There are 4 nested groupings, the coarsest first. Each group lies inside one group of the grouping before and may be the whole of it. The rows also spread widely along 16 directions, which tell nothing about the answers.
In the rows, 128 means zero.
Some rows, each with its group in each grouping after it:
[ 98 138  99 180 128  83 183 119 110 113 121 129 139 143 131 148 128 144
 142 186 132 160 146 170 142 160 101]
rer Z440 vemed toma
[112 140  94 170 128 104 114 148  94  93 114 147  60 107  88  89 131 132
 139 130 183  96 110 144 123 191 127]
Tizo Z125 kuf Bave
[144  94 161  94 145 124 106 154 151 169 130  93 117 160 135 167  71 152
  93 100  65 140 161 117 166 138 144]
Tizo Z125 lubo Repi
[107 130 114 134 184  65 109  91 139 101 210 131 102 105 107 143 156 100
 163 172 102 103 116 117 156 185 108]
Tizo Z860 zikib totev
[ 73 124 101 136 109  87 144 141 113 120 123  97 165 122 161 144 131 131
 130 177 140 206 145 150 130 138  70]
rer Z440 mig Mez
[137 124 131  97 139 133 143 120 160 129 162 144 113 146 143 118 165 138
 120 172 103 133 124 116 138 162  77]
Tizo Z125 kuf zev
[127 121 103 169 129 151 107  88 131 126  96 137  66 154 114 110 128 137
 151 174 137  77 151 129 134 180 116]
Tizo Z125 lubo pubi
[112 143 139 105 141 126 172 104 159 142 126 147 131  98 146 148 133 107
 216 208 111 191  86  97 118 102  95]
Tizo Z573 Solu Tosuv
[174 117 131 119  69 142  92  84 114 166 118 101 124 114 125  81 139 171
 160 115 116  67 200 148 169 118 160]
rer Z75 rof pori
[118 148  94 162  91 130 152 153 127 116  95 129 108 134 135 132 109 121
 139 119 191 107 191 184  93  86 126]
Tizo Z243 pepes duzav
[124 155 122 132  96 168 113 134 142 159 187 139  76 100  85  94 133 110
 177 115 122 120 109 116  82  82  87]
Tizo Z573 Ravek Kad
[107 147  89 141  84 119 116 141 110 155 167 156 152 117 122 124 125 127
 179 125 133 132 108 107 172 144 104]
rer Z75 kug nek
[102 124 145 190 252 116 111  46  94 110  67  98 132 190 142 143 129 104
 104 165 119 117  81 105 106 140 176]
rer Z440 vemed kipen
[171 123 134 105 148 180 139 150 160 140 107 154 115 170 110 156 100 120
 137 108 121  84 119 102 115  83 173]
rer Z75 kezen Gibif
[100 133 123 105 155 112 109 145  59 145  97 112 195 123 120 142 103 167
 100 102 116 211 125 138 108  77 161]
Tizo Z860 Gef Lev
[123 147  98 124 135 175 116 151 150 152 190 179 126 128 103 130 128 105
 154 123  97 128 134 121 104  65 108]
Tizo Z860 Dif zuri
[123 146 126 117 152 100 152 153 129 130 168 165  82 140 107 136 131 155
 143 168 142 140 132 124 128 142  81]
Tizo Z573 Ravek Kila
[140 102 154 144 153 112  82 109 140 129 153  75  84 134 127  81 143 138
  63 118  69 111 143 142 141 191 121]
Tizo Z125 Teful Bobag
[109 142  96  68 109 139 103 134  94 125 131 154 153 140 103 172 122 141
 122  86 145 123  84  72 139 167 151]
Tizo Z243 Vep vezo
[150 126 136 140 122  79 160 141 122 127 138  91 134 157 120 124 126 152
 130 133 145 109 125 145 128 134 108]
rer Z75 rof mogo
[107 145 114 110 146 153 128 143 144 144 152 162 131 157 145 157 123 119
 121 142 114 150 118 102 122 117 102]
Tizo Z860 Dif zuri
[164  89 125 120 131 110 148 119 195 100 135 107  98 131 150 101 172 127
 119 202 104 102 169 156 137 180  74]
Tizo Z573 Ravek Kad
[146 143 104 169 121 117 149 154 134  96 109 174  73 122 145  75 141 139
  99 129 144  89 129 165 175 217 144]
Tizo Z125 kuf zev
[117 107 104 121 138 138 118 128 118 131 144 118 174 138 109 128 147 135
 116 150  78 170 115 121 118 121 102]
rer Z440 vemed toma
[106 139  81 172 170 119 146 124  98  94 140 171 116 147  69 137 137 134
 144 175 121 134  72 121 103 180 107]
Tizo Z860 Dif zuri
[119  96 136 124 172  92  98 147 157 122 155  85 151 118 129 126 135  70
 152 147 110 147  69  87 113 111  93]
rer Z75 kug nek
[166 118 165  58 131 137 143 141 184 150 136 131 133 108 154 127 124 108
 164 140 100 148  87  83 137  94 122]
Tizo Z125 Teful Bobag
[127 158 129  71 156 160 113 148 102 166 110 189 142 140 160 114 132 161
 128 139 160 161 165 111 123  36 130]
Tizo Z125 lubo pubi
[115  83 134 123 140  97  50 171  84 168  99  75 146 130 112 109  88 176
 110 130 117 190 194 141 132  88 107]
Tizo Z243 pepes duzav
[146 131 149 127 141  57 125 147  90 140 150  90 147 124 137  84 137 177
  97 116 136 148 139 162 142 115 116]
Tizo Z860 Gef Lev
[128 135 126 152 161 154 109 120 137 144 121 144 152 117 131 125 106  81
 154 102  86 126  84 107 139  91 190]
rer Z75 kezen Gibif
[137 124  63 142 142 128 109 137  91 112 127 198 156 101  90  74 168 138
 195 188 150 126 114 120 142 106 113]
rer Z440 vemed kipen
[130 139 106 104  92 118  85 137 124 147 178 130 171  88 166  66 172 126
 129 115 130 128 158 139 153  93 102]
Tizo Z860 Dif zuri
[131 142 122 154  97 128 125 116 131 156 175 132  75 122 115  85 152 145
 167 158 134 106 162 142 138 134  77]
rer Z75 kug nek
[156 116 115 161 149 141 135  90 111 122  87 143 115 138  92 104 134 154
 162 170 111  97 134 140 136 145 164]
rer Z75 kezen Gibif
[126 145 112 101  45 129 171 179 147 143 133 138 138  88 151 123 113 136
 147 117 133 177 135 151 143 124 102]
Tizo Z125 Teful Bobag
[118 146 111 126  63 116 178 133 101 124  92 121 117 135 114 167  91 168
 144 118 163 139 141 150 130 164 138]
Tizo Z243 pepes duzav
[164 123 151 101  63 144 109 114 129 177 154 106 121  93 115  45 155 163
 161 129  96 148  93 104 141 134  88]
Tizo Z243 Vep vezo
[129 141 143 133 163 149 141 113 142 135 126 145 113 160 147 133 130 114
 115 135 107 127  75  92 139 144 140]
rer Z440 vemed toma
[100 152 167 158 195 135 156  91 136 126 116 118  59 117 113 156  98 101
 133 137  90 161 120 145  79 112 167]
Tizo Z125 Teful Bobag
[112 106 111 175 134  48 126 152  96  90 125  60 158 117 135 109 132 137
  57 101 116 144 159 202 147 174 145]
rer Z440 vemed kipen
[124 110  84  91 128 119 146 164 147  88 130 131 160 134 112 189 125  98
 141 130 149 117 123 120 114 118 131]
rer Z440 vemed kipen

New rows, each followed by its group in each grouping:
[ 91 143 121  94 130 125 147 112 147 132 158 142 138 124 165 161 146 120
 127 161 102 175 138 125 141 148  96]
Tizo Z125 kuf zev
[ 83 156 102 133 136 106 120 139  91 133 167 148 126 112 131 117 156 142
 126 145 149 164 176 157 121 106  95]
rer Z75 kug nek
[118 152 138 133  97 100 133  84 101 161 150 108 140 116 168 101 150 157
 144 141 132 138 172 155 168 117 122]
rer Z440 vemed kipen
[111 128  98 143  98 102 123 155 130 118 210  96 151 145 118 114 150 115
  97 105 116 125 104 136 122 148  66]
rer Z440 mig Mez
[132 113 135  77  89 114 114 139 117 180 102  87 176 183 156 176  78 171
 130 111 145 130 165 105 159 104 118]
Tizo Z125 lubo pubi
[114 150 132 141 114 146 166 105 117 115  97 117  66 145 118 137 133 142
 134 148 173 123 117 134  90 145 121]
rer Z440 vemed kipen
[139 136 148 100 138 101 116 127  93 186 166 105 203 156 130 138 106 165
 131  96  96 158 115 112 143  65 130]
Tizo Z860 Gef Lev
[126 131 128 109 116 130 136 161 149 147 139 127 130 170 131 176  85 116
 134 106 135 130  98  91 130 124 110]
Tizo Z243 pepes duzav
[148 100 150  72 107 114 166 167 152 159  87 104 148 113 154 153  93 170
 150 170 111 206 178 147 142  87 111]
Tizo Z860 zikib totev
[103 164 139 170 156 158 104  76 101 151 152 114 123 119 122  94 145  94
 133  93 107 124  97 124  86  77 156]
rer Z75 kug nek
[150 136 162 168 162  92 139 131 126 143 143 111  83 147 134 114 106 142
 105 109 117  94 169 166 157 115 168]
rer Z440 vemed toma
[144 110 118  99 104 121 160 194 133 139  55 116 183 156 166 159  87 154
 120 132 154 165 164 145 138  87 135]
rer Z75 rof mogo
[163 119 107  90 131 154 117 121 155  96 138 157  93  88  99  82 188 111
 187 177 153  84 120 110  95 108 111]
rer Z75 rof mogo
[109 148 129 104 135 148 110  89 115 143 137 136 111 143 127 144 132 133
 140 123 128 114 115  96 126 140 135]
Tizo Z125 kuf zev
[157 132 132 119 140 112 158 126 124 124 115 148  92 108 109 100 137 159
 167 172 149 119 170 161 117  96 127]
Tizo Z125 lubo pubi
[170 119 103  84  94 163 157 167 129 131 117 179 126 123  81 141 112 160
 168 125 127 120 108 106 146 124 153]
rer Z440 vemed kipen
[163  93 133 108  88 165  85 154 137 179 153 111 149 134  96  98 112 145
 132  89  54 133  71  76 166 157 122]
rer Z75 kug nek
[159 116 136 144 120 133 112 116 137 152 186 111  95 111  58  88 128 125
 188 123  88  92 106 123 108 105 109]
Tizo Z125 kuf zev
[138 164 101 123 129 144 110 138  84 150 212 208  62 125  65  71 165 204
 127 139 124 105 198 159 135 117  96]
Tizo Z125 lubo pubi
[150 110  75 108 122 167 140 191  98 145  67 172 218 182  95 176  67 162
 131 103 123 153 134 121 121  65 162]
Tizo Z243 pepes duzav
[129 121 166  99 136 106 100  97 115 158 133  84 109 168 138 159 101 162
 104 109 118 113 151 106 155 154 141]
Tizo Z243 pepes duzav
[141 142 118 151  64 149 218 115 178 128 105 134 115 121 153 144 121 121
 169 164 114 134 148 173 139 143 127]
rer Z75 kezen Gibif
[150 121 138 172 145 125 145  80 159 106 102 122  87 111 168  67 161 109
 138 182 112 103 126 150 154 170 138]
rer Z440 mig Mez
[ 99 152 123 135 120  89 141 118  89 123 104 114 157 127 167 137 126 134
 113 115 156 147 112 132 160 150 155]
rer Z440 vemed toma
[147 124 141 101 141 108 146 139 105 121 107 121 147 166 168 110 154 199
  26 127 113 148 166 161 168 181 145]
rer Z75 kezen Gibif
[145 128 116 132  86  97 161 146 121  75 102 104 103 107 127  90 149 147
  81 108 153 118  98 160 131 222 134]
Tizo Z243 pepes duzav
[133 125 109 124 143 121 123 145 119 118 103 121 152 142 105 148 105 106
 173 128 171 104  88 101  90  81 136]
Tizo Z860 Dif zuri
[111 171  97 189 153 112  80 141  97 119 194 156 121 110 133  48 165 107
  79  76 122 102 103 155 141 141 134]
Tizo Z860 Gef Lev
[ 90 175 131 120 163 118 117 114 129 125 162 177  50 104 139 139 136 113
 150 144 145 122 126 109 145 156 137]
Tizo Z573 Solu Tosuv
[128 107 136 135 192  53 147  86  93 104  85  81 184 152 131 167 113 149
 108 149 107 133 132 149 141 159 178]
Tizo Z573 Ravek Kad
[127 117  87 130 135 154  87 154 100 129  70 139 144 156 133 127 107 150
  92 101 153 102 203 157 123  94 163]
Tizo Z125 lubo Repi
[112 103 114 143 151 131  35 157 136 155 153  97 161 113 131  97 109  75
 126  86  88 135 105  99 130  85 120]
Tizo Z125 lubo Repi
[ 84 138  83 120 103 120 134 148 140  95 119 118 124 139 153 157 138 100
 122 142 186 128 131 128  99 150  74]
Tizo Z125 lubo Repi
[172 109  91 146 108 143 143 115 149  92  46 147 113 113 150  85 149 143
 136 167 141  69 200 185 152 159 172]
Tizo Z573 Solu Tosuv
[144 119  92  84  97 162 115 175 152 127 109 157 142 112 131 142 114 125
 135 106 126 113 171 135 138 100 157]
Tizo Z573 Solu Tosuv
[159 129 124  92 153 174 115 130 132 136 141 162 121 131 114  96 154 151
 107 128  96 129 128 123 112 100 138]
Tizo Z860 Gef Lev
[127 113 105 111 156 139 156 150 137  92  70 154 123 153 151 149 141 144
  84 168 136 144 151 140 132 174 137]
rer Z75 kug nek
[107 123 134 131 154  74 108 177 113 131  91 108 135 119 168 107 106 125
 117 139 166 175 119 128 141 118 112]
Tizo Z125 lubo pubi
[126 122 121 116 146 162 150  90 159 134  86 154 132 151 153 153 121 116
 157 186  94 146  99  93 144 159 126]
Tizo Z125 lubo pubi
[129 140 132 138 166 131 121 130 132 138 119 144 102 184 177 107 153 140
  94 164 165 109 159 125 136 111  98]
rer Z440 vemed toma
[ 93 143 154 165 176  62 124 135  96 151 160  83 113 157 148 116 130 146
 106 157 152 166 174 162 111  75  76]
rer Z440 vemed toma
[ 75 164 118 163 145 162 101 134  93 152 107 140  94 149 105 176  62 110
 134  80 140 138  96 103  99 112 170]
Tizo Z860 Dif zuri
[137 119 108 106 105 133 192 172 179  93  96 131 110 145 137 172 123 112
 140 168 168 128 139 142 100 130 100]
rer Z75 kezen Gibif
[ 79 152 109 139 153  92 123 117  72 117 123 139 108 149 143 131 151 165
 106 169 178 154 158 140 138 157 102]
rer Z440 vemed kipen
[ 96 153 112 139 122 112  90 137 110 139 161 130 113  98 122 118 121 107
 157 110 150 124 126 124 123 105 123]
Tizo Z860 Dif zuri
[111 123  68 124 148 124 131 118 108  85 103 155 163 139 115 173 138 133
 120 144 125 110 176 155 136 154 171]
rer Z75 rof mogo
[ 94 142 115 130 146 110 117 122 112 132 126 108 165 165 159 154 130 100
 136 135 177 132 101  99 111  90 104]
rer Z440 vemed kipen
[147 101 115 134 151  78 125 142 105 100 162 128 106  89  66  81 154 175
 117 163  81 147 153 173 137 178 112]
Tizo Z125 Teful Bobag
[137 108 105 109 116 104 148 152  93 110 121 119 145 101  77  80 169 188
 126 181 126 193 145 167  82 124  71]
Tizo Z243 Vep vezo
[128 124 107 121 114 150 118 128  94 147  40 139 174  92 115 163  66 118
 200  95 138 132 142 125 142  63 238]
rer Z75 kug nek
[127 132  67 173 148  97 112 118  93  93  98 147 162 129 123  92 149 121
 149 150 179  76 167 170 123 106 143]
Tizo Z125 lubo pubi
[126 116 130 101 136  85 117 105 116  94  91  74 136 118 154 157 131 118
 115 109 173  90 170 147 132 126 184]
rer Z440 vemed kipen
[159 129 108 137 112 165 155 151 140 127 107 166 102 113  96  91 126 140
 158 142 121 124 114 139 109 115 125]
Tizo Z125 lubo Repi
[166  84 126  99  83 159 101 139 168 172 116 112 138 115 133 114 103 145
 157 135  68 132 158 119 176 132 127]
Tizo Z860 zikib totev
[108 136 103 140 185 109 158 142  90  84 119 147 130 107  85 149 122 147
  82 116  94 162 163 193  99 130 183]
Tizo Z125 lubo Repi
[ 65 123  85 172 143 105  89 102  72 132 139 123 150 131 116  89 172 149
 137 204 118 192  99 113 132 190  47]
rer Z75 kug nek
[108 138  96 150 111 137 115 106  81 142 151 116 133 155  84  98 165 159
 150 157 153 128 121 122  81 118  62]
rer Z75 kug nek
[118 146 143  97 148 116 165  75 171  87 164 120  84 120 153 149 170  97
 110 148 110 110  85 111 124 209 118]
Tizo Z125 lubo Repi
[146 105  95 137 110  95 142 139  85  92  79 109 161  89  71 107 126 148
 169 135 137 134  85 140 120 157 164]
rer Z75 rof mogo
[189 112 153  90  70 145 191 150 203 153 152 108 126 115 136 133 113 134
 154 131  77 129 143 149 130 102 114]
Tizo Z860 Dif zuri
[150  98 156 144 195 119 114  84 145 110 145  74 112 122  94 107 144 110
 110 138  52 123  91 134  91 140 147]
Tizo Z860 Gef Lev
[142 125 151 133 110 109 123 110 132 147 126  86 176  90 164  64 143 109
 141 111  92 155  66 123 146 123 133]
Tizo Z125 kuf zev
[130 143  91 164 124 128 149 106 129 113 146 151 133 148 121 141 135 109
 148 125 130  75 123 139 148 146 149]
rer Z440 vemed kipen
[ 92 130  76 157  82 146  91 110  99 128 102 136 106  98 121 117 130 129
 169 145 152 121 167 142 151 154 134]
rer Z440 vemed kipen
[ 63 175  70 159 108 165 138 128 145 136 173 145 145 205 173 195 131  79
 102 110 165 102 169 138 101  91  79]
rer Z440 vemed kipen
[135 149 117 155  45 132 141 155 128 179 148 123 124 124 143 101  97 156
 144  94 121 130 149 155 171 131 111]
Tizo Z860 zikib totev
[149 127 129 139 134 106 145 140  82 135  89 130 121 147 108  93 123 202
 105 144 138 138 147 158 134 146 133]
Tizo Z573 Ravek Kad
[117 174 141 104 128 133 142 107 143 114 176 140  61 105 129 152 136 107
 125  94 138  90 127 130 115 142 160]
Tizo Z860 Dif zuri
[ 95 105  73 167 130 120  69 156  83 121  85 141 176  84 120  95 118 124
 129 131  90 181 115 133 174 172 157]
rer Z75 rof pori
[136 134 162 130 131  65 138 149 116 150 180  90 111 137 139 108 133 163
  96 114 126 131 159 156 152 135 104]
rer Z75 kug nek
[117 168 120 102  61 194 118 133 162 160 174 177  41  78 118 116 123 114
 179 109 123 120 144 116 131 124 116]
Tizo Z125 Teful Bobag
[105 147 128 160 131 124 108  79 118 147 129 111 141  99 170 105 141 106
 137 118 110 123 183 166 148  99 167]
rer Z75 kug nek
[130 148 121 130 113 138 141 143 119 135 137 136  69 162 104 145 116 161
 120 120 157  94 172 146 115 134 123]
rer Z75 rof mogo
[ 90 149 108 135 111 140 116 124 135 140 124 115 158 126 173 133 136  90
 140 127 142 149 133 126 116  93 112]
rer Z75 rof mogo
[111 110 111 134 118  83  77 104 108 132 130  89 184 103 160 100 139 110
 158 139 128 133 118 113 175 135 127]
rer Z440 mig Mez
[121 124 132 163 128  85 117 119  94 125 121  72 157 120 141  88 142 137
  90  99 120 134 122 158 135 151 145]
rer Z75 kug nek
[147 175 159 122  86  95 146  74 114 156 196 116  98 100 146  65 168 160
 142 111 130  95 139 151 158 139 119]
Tizo Z125 lubo pubi
[118 160 167 166 150 124 131  50 157 148 176  90  80 162 171 112 148  99
 110 124 103  82 109 122 127 155 109]
Tizo Z125 lubo Repi
[ 95 147  82 145 136 153 135 162 121 135 105 190 146 110 103 172  78  96
 180 122 116 169 109 118 127  98 162]
Tizo Z243 Vep vezo
[102 134 122 174 142 134  88  78 130 140 204  83 126 144 115 119 142 102
  82  78  49  96 145 157 118 149 134]
Tizo Z125 kuf zev
[141 108 100 129  77 165 114 202 175 162 151 131 140 170 148 142  84 130
  66  72  72 123 170 146 168 150 111]
Tizo Z125 Teful Bobag
[167 117 127 102 114 135 154 101 129 121 142 114 175 133 120  77 185 157
 119 156  97 144  97 129 101 125  89]
Tizo Z243 pepes duzav
[126 133  84  60  77 128 123 130 130 116 128 162 154 107 153 149 147 138
 151 129 157 105 160 119 173 159 136]
Tizo Z125 kuf zev
[102 160 133 128 132 118 121  89  96 147 166 122 117 126 105 139 135 130
 168 129 132 129  94  99 116 125 124]
rer Z75 rof mogo
[136 151 158 132 134 105 129  80  97 144 133 135  99  52  98  90 120 132
 207 123 105 135  84 122 150 128 189]
Tizo Z125 kuf zev
[144 141 100 109 111  97 151 125 120 107 146 157 130 114 113 123 150 150
 154 142 149  98 138 138 148 159 128]
Tizo Z573 Ravek Kila
[128 108 111 154 127 174 104 159 164 150 132 133 110 118 110 111 113  90
 158 136  89 141 129 123 110  94 109]
rer Z75 kug nek
[ 61 165  97 135 135 146  69 102  68 175 146 173 142 129 142 109 140 148
 152 152 130 178 138 104 148 117  97]
Tizo Z125 kuf zev
[115 135 146 179 163  58 191  79 128 114 106  83 136 146 161 124 140 130
 152 210 138 159  99 150 120 157  85]
Tizo Z860 zikib totev
[126 149 114 155  81 148 112 164 113 152 163 137  94 114  85 111  96 118
 151  59 127 107  79 112 139 131 146]
rer Z440 vemed kipen
[151  86 137  97 126 148 125  76 138 141 118  85 157 136  96 149 119 148
 134 139  38 136 115 113 130 160 149]
Tizo Z125 lubo pubi
[129 104  77 103 106 134 106 121 128  99 106 132 125 138  79 174 108 116
 174 131 148  70  99  86 133 186 143]
Tizo Z125 lubo pubi
[111 148 110 188 170  89  81  99  80 118 114 144  67 133 137 100 126 153
 109 132 167  61 218 179 168 162 177]
Tizo Z860 Dif zuri
[159 144 124 154 166 122 187  87 147  96 120 170 113  94 152  70 192 118
 161 205 130 117 155 181 125  97 138]
rer Z440 vemed kipen
[117 103 178 158 181 105 103 103 154 146 154  51  79 162 139 111 138 124
  91 168  73 152 119 120 113 164  74]
rer Z75 rof mogo
[ 98 145  61 148 119 140 116 198 113 119 131 175 157 161 140 133 112 124
  72  90 139 135 132 141 143 147 118]
Tizo Z125 lubo pubi
[121 113  96  88 129  97  98 163 120 120 129 145 168  76 116 173  95 112
 167 102 115 132 166 133 180 108 201]
rer Z75 kezen Gibif
[116 125 126 168 107 138 147 119 122 125  55  94 119 101 138 110 115 112
 156 140 141 152 119 151 103 123 151]
rer Z75 kug nek
[131 108 145 124 179 142  89 123 101 125 118 104 124 118  89 120 115 123
  94  83  73 143  67 101 121 140 193]
rer Z440 vemed kipen
[123 117 144 127 142 102 120 127  97 141 103  85 131 151 126 128 119 152
 127 141 152 147 120 119 116 111 117]
rer Z440 vemed kipen
[134 126 124 104 149 137 117 147 137 107 127 132  91 129 119 106 160 125
 123 152 157 119 112 110  93 128 101]
rer Z75 rof mogo
[160 119 142  94 130 102 158 121 117  97 108 116 130  98 103 125 127 152
 112 108  98 131  87 132 141 187 185]
Tizo Z125 Teful Bobag
[127 142 139 150 133 162 116 166 169 168 160 130 114 140 134 121  92  75
 151 100 108 134  73  96 102  69 107]
Tizo Z860 Dif zuri
[134 111 115 133  50 120 143 161 137 151 125  98 146 107 132 101 112 151
 139 124 101 165 135 156 154 158  94]
Tizo Z125 kuf zev
[ 86 130 114 146 178 139  85 135 115 137 125 146 102 135 110 155 102  98
 151 134 123 141 101  87 126 133 140]
rer Z75 kug nek
[149 115 126 127 130  81 128  83 101 116 101  98 139  93 113 123 126 157
 153 135 119  96 192 178 154 136 192]
Tizo Z573 Ravek Kad
[119 123  99 193 152 140 111 110 158  70 104 134  81  61 114  81 145  46
 155 137 114 107  92 150 101 159 165]
Tizo Z243 pepes duzav
[ 94 158 121  92 101 147 139 138 133 177 122 143 174 168 181 160 112 116
 175 150 170 174  84  69 121  75  64]
Tizo Z125 kuf zev
[106 128 138 102  89 133 117  94 161 150 157  63 161  97 160 130 140  84
 153 123 100 159 128 125  96  84  94]
Tizo Z125 Teful Bobag
[172 147 141  72 123 147 162 103  96 131 123 154 125 135 120  85 184 197
 127 151 159 120 136 131 111  93 129]
rer Z440 vemed kipen
[ 88 142  82 135 178  99 101 131  74  89 115 155 170 112 126 133 141 119
 108 125 141 145 106 131 127 145 166]
Tizo Z860 Dif zuri
